There are 3 ways to turn a row about zero (a turn may also mirror it). The second row of each pair is the first, turned, with some noise. The first 27 pairs use one turn. New pairs use 2 turns, one after the other, and a turn may come again.
Some pairs, each with its turns in order after it:
-31.8	-0.1	-13.0	-11.4	6.4	-2.3	-15.9	-3.9
8.8	-5.8	-20.5	10.9	-23.4	20.1	6.3	-0.1 : mopep

7.8	18.7	14.5	-13.1	-3.4	-7.6	20.5	-2.4
-15.6	-14.2	-2.4	-14.8	-9.3	9.5	-13.2	-15.5 : zed

14.4	-14.5	-20.8	-9.8	-8.9	9.3	2.2	-22.5
-32.2	2.8	-8.0	-0.1	10.6	16.5	-2.1	9.8 : mopep

9.0	4.2	7.6	-6.5	-0.8	-6.6	-17.4	-7.7
1.7	2.1	-18.6	-6.3	5.4	-4.8	-11.3	-4.5 : mopep

0.2	18.2	16.2	-8.3	17.9	24.2	-14.5	6.1
13.7	3.7	0.0	-7.3	-8.4	-25.3	-12.8	-26.7 : rubo

8.7	-8.1	4.6	6.6	-21.8	-9.8	-12.7	4.8
9.8	-4.0	5.1	5.7	-2.9	-26.1	-10.7	-3.6 : zed

-12.1	-10.8	-14.0	6.3	0.5	4.0	29.2	19.3
1.0	-13.0	28.6	13.8	-3.4	5.9	20.7	12.3 : mopep

16.5	17.5	-1.9	-6.1	0.5	-26.9	-26.1	-5.5
17.2	-1.3	-25.5	-21.9	17.8	6.3	-17.2	-2.7 : mopep

5.3	-15.3	-14.4	-3.5	-20.8	-8.8	-28.9	-4.8
16.5	8.3	-13.5	8.4	11.1	-32.4	-8.2	2.5 : zed

-28.9	7.1	23.0	-19.9	-11.2	10.3	4.7	-0.3
16.0	-0.7	-20.7	-2.0	-36.0	-5.5	3.5	-0.8 : rubo

2.0	34.1	-18.8	4.3	-6.4	5.8	-21.7	-10.7
-3.3	16.0	9.6	-13.6	-3.3	21.5	-20.0	-26.6 : rubo

-9.0	12.8	-17.7	18.7	9.4	-16.4	-14.9	-7.9
3.2	35.7	10.3	-5.6	8.9	-0.5	-6.9	2.4 : zed

15.7	-22.2	-11.8	-25.8	-3.3	3.8	-12.5	18.5
13.1	-15.7	-19.1	26.4	18.1	-9.1	6.5	-15.4 : zed

24.0	5.1	42.0	7.5	-18.0	3.5	19.9	-5.8
39.8	14.5	-2.4	0.7	4.6	-8.8	-14.2	32.7 : rubo

15.3	-0.1	4.1	6.0	-13.0	-1.4	-3.0	-2.6
-7.1	-3.9	0.4	-3.7	13.7	-5.8	-8.4	-8.0 : mopep

14.3	7.8	7.0	15.7	-19.5	-9.5	-27.8	27.7
23.8	8.9	25.5	27.6	5.5	14.7	-0.9	-14.5 : rubo

23.1	-0.1	-4.9	-15.4	10.7	-11.9	-12.8	-6.3
-10.6	24.5	13.2	-5.9	10.3	-10.5	10.2	-2.3 : rubo

13.9	7.1	3.5	-5.0	-7.6	-19.7	-15.8	0.1
-6.1	6.6	-2.7	3.9	5.3	-16.6	-18.4	-15.0 : zed

-28.0	14.1	-2.6	-18.9	-19.0	-2.7	-6.5	-27.8
-13.2	-7.3	-26.7	-14.7	-22.0	14.8	15.5	-19.5 : mopep

6.8	-2.3	25.8	28.4	-4.6	1.1	-14.9	-2.3
-14.3	2.6	25.3	9.2	-13.4	-22.8	-2.6	13.1 : zed

-16.3	-16.9	6.5	-10.0	-25.7	2.6	-26.0	14.6
6.6	-6.8	22.1	17.5	-33.2	6.1	16.0	-2.7 : rubo

28.1	-5.3	-8.7	-21.0	-21.2	-3.7	8.6	1.1
8.4	-29.3	-11.9	-5.7	17.0	-11.1	-13.6	-14.1 : zed

-10.9	8.4	12.4	10.5	7.6	17.6	-3.8	-39.0
-14.0	33.8	-6.5	-3.6	-15.6	5.6	1.7	-25.3 : mopep

-21.3	4.6	18.0	-6.3	-0.6	-34.3	-4.5	-4.4
-10.0	23.8	-8.0	-9.7	-27.9	-11.6	-2.0	-20.0 : zed

-22.0	19.3	3.3	7.4	-13.7	-5.7	-11.4	4.5
5.4	3.8	-7.9	15.0	-17.1	18.6	-8.9	-14.8 : rubo

12.2	-11.9	1.8	-16.4	-11.1	-29.5	-19.6	-21.0
-18.0	32.6	17.2	7.8	-8.3	3.2	15.3	18.3 : rubo

-10.9	-16.3	5.5	-14.2	-1.7	-16.3	-10.2	-34.8
-11.6	11.3	-37.2	4.6	7.0	5.7	16.6	-10.7 : mopep

New pairs. What belongs after each?
-26.7	-10.2	-9.2	6.0	1.4	3.4	-13.7	-25.8
23.4	9.8	-11.1	6.4	-23.8	-11.0	-2.4	16.0 : rubo zed

5.9	16.2	-0.8	16.5	-9.0	26.4	-7.7	-17.5
-6.2	1.4	-25.2	-6.4	-22.4	0.9	-5.9	-23.3 : mopep mopep

-9.7	7.7	8.2	-11.5	13.6	1.9	13.9	-3.7
14.0	6.9	-9.7	-10.5	13.7	2.6	-5.4	-9.3 : rubo zed

24.8	-7.9	12.7	-10.9	-10.0	22.5	19.0	16.6
0.0	5.3	-17.9	37.3	-10.7	-3.1	19.6	-2.4 : mopep rubo

21.2	-17.6	-1.8	4.1	16.2	-5.8	14.4	-31.0
-11.5	15.6	5.3	-4.3	-5.9	41.9	-6.0	-1.9 : mopep zed

-18.3	9.7	-4.9	24.5	0.8	14.0	9.9	11.1
19.8	7.1	5.6	4.1	-11.2	-5.8	-17.0	21.9 : mopep rubo

-17.4	-17.4	-13.8	16.1	10.1	21.3	-2.8	42.4
32.1	-13.1	5.8	-2.1	29.2	-5.6	-29.3	20.1 : zed rubo

-18.8	3.1	9.2	2.0	-4.7	5.0	19.2	4.9
-12.2	-11.6	4.9	10.8	13.1	13.7	-7.1	10.8 : rubo mopep

0.2	17.0	3.0	12.2	8.2	31.0	31.3	-11.2
-1.7	-8.6	-29.7	8.5	9.2	10.7	-17.1	32.1 : rubo mopep

-6.2	-5.9	-2.5	-10.8	-31.6	-4.0	-28.9	-12.5
37.4	-1.4	-0.1	0.1	-22.5	7.7	-12.8	7.9 : rubo rubo

0.7	-5.8	-2.6	11.1	-8.7	-23.4	-9.7	2.8
5.3	8.7	20.9	6.0	-10.8	-4.0	-4.8	-13.7 : rubo mopep

-21.2	-11.1	-7.7	14.4	-16.1	-8.9	23.9	18.5
-29.0	-2.3	-0.3	-19.4	19.9	-22.9	-4.7	0.6 : zed mopep

-13.6	24.6	3.9	4.6	-4.7	-2.7	21.7	7.8
-0.2	-16.5	-18.0	12.6	-4.7	-7.4	-12.3	19.5 : zed zed

20.8	26.0	-9.4	-5.9	-0.4	10.5	-26.3	4.5
1.9	7.8	-25.8	30.9	11.3	-10.6	-9.9	3.4 : mopep zed

8.5	-23.0	2.6	6.3	-21.7	13.2	9.2	-15.4
-1.3	24.6	2.0	-11.9	-19.6	7.2	17.6	9.8 : mopep zed

-4.5	9.2	-22.4	9.4	10.0	1.4	-27.3	-25.8
2.3	0.0	-25.0	3.6	-31.9	0.1	-1.6	-23.1 : rubo mopep

-3.1	30.4	10.2	5.3	-10.4	-14.3	7.8	2.6
-19.5	6.5	-19.4	-12.8	8.8	-9.8	10.3	12.5 : mopep mopep

5.1	5.8	11.0	13.8	-0.3	-11.0	26.2	1.6
7.1	4.0	10.5	13.1	23.4	12.3	4.0	-5.5 : rubo zed

3.2	-6.4	5.7	6.4	-27.4	-20.9	-6.4	-0.2
-3.7	24.2	-10.2	14.9	8.3	13.1	11.6	10.5 : mopep mopep

7.6	-17.7	2.6	12.4	-10.7	3.5	3.7	1.8
-10.0	-2.3	-9.5	14.8	0.3	-7.9	-12.1	2.5 : mopep rubo

-4.4	-5.1	-5.8	12.3	12.3	14.6	-29.9	1.8
-0.1	-0.4	0.6	3.2	1.5	10.9	-31.4	-20.1 : mopep mopep

-9.7	-33.2	7.2	-9.4	-5.5	-5.1	2.4	23.2
-5.7	-19.2	-1.7	26.1	25.9	7.6	0.9	13.8 : mopep rubo

-2.8	29.0	-20.7	11.6	-16.3	20.8	0.1	-9.8
-3.9	-3.9	-2.1	44.4	9.0	4.5	-7.1	-2.8 : zed zed

-9.2	6.8	0.5	-13.1	-8.2	13.5	9.5	-0.9
3.4	2.8	10.0	-14.1	-4.2	5.5	15.4	7.4 : rubo rubo

18.5	-24.8	13.6	-8.9	19.4	-13.6	-25.5	15.2
15.0	22.6	10.9	3.2	10.4	18.1	26.4	-25.2 : zed mopep

19.8	7.7	-1.9	11.0	-23.0	-3.1	12.7	1.3
1.6	3.8	-26.7	9.1	10.6	-17.3	-5.5	5.9 : zed mopep

8.8	15.1	7.0	9.6	10.1	21.6	14.7	-12.5
-14.7	1.6	-12.5	-1.3	-23.9	4.9	-22.2	-1.4 : mopep zed

2.5	-29.1	-14.6	1.7	-7.3	21.3	-12.0	2.7
12.8	4.0	23.7	4.1	25.3	-2.3	1.9	15.0 : zed mopep

29.6	-16.1	28.7	-12.8	17.4	-1.7	-7.7	-6.8
38.8	-4.9	-1.1	-21.6	17.8	-10.6	10.5	-3.1 : rubo mopep

-2.0	-17.4	-1.4	-46.4	12.7	-25.9	4.1	4.1
35.3	-8.4	12.0	2.0	16.1	23.9	12.6	-30.4 : mopep zed

-9.6	-2.6	-16.8	14.9	-4.1	13.5	-0.6	19.5
12.6	-8.6	14.9	14.9	-8.3	-9.7	-13.1	11.3 : mopep rubo

7.4	-11.1	-6.0	29.4	-10.0	-21.4	4.5	11.5
1.5	-25.5	1.7	11.2	15.6	-19.6	-20.0	-9.8 : rubo rubo

1.7	-7.5	15.3	30.1	4.4	-19.1	12.5	-10.6
-33.2	2.6	10.2	-24.1	7.3	11.3	-0.5	0.8 : mopep zed

-13.6	-2.4	-41.9	28.0	10.5	-9.0	-0.4	-10.7
-3.0	13.9	-8.2	37.0	-36.7	9.5	3.4	-3.5 : rubo mopep

4.9	1.7	-24.1	-10.3	12.8	19.0	5.5	-30.9
1.8	-14.6	-31.6	-0.4	-24.3	-3.7	11.6	12.4 : rubo mopep

-10.3	-8.7	-15.0	15.9	-33.8	2.0	-16.9	-10.7
27.6	-19.8	15.3	5.1	-24.9	-9.6	-12.8	2.3 : rubo rubo

-5.7	-12.2	12.9	-26.5	-10.6	6.9	-17.6	-2.7
33.1	17.4	-1.0	-6.8	5.4	-7.5	3.0	-5.6 : mopep zed

-20.9	-20.5	-8.9	8.2	10.2	3.4	-0.1	12.9
-4.8	0.6	1.3	28.8	7.2	3.9	15.5	-8.0 : rubo mopep

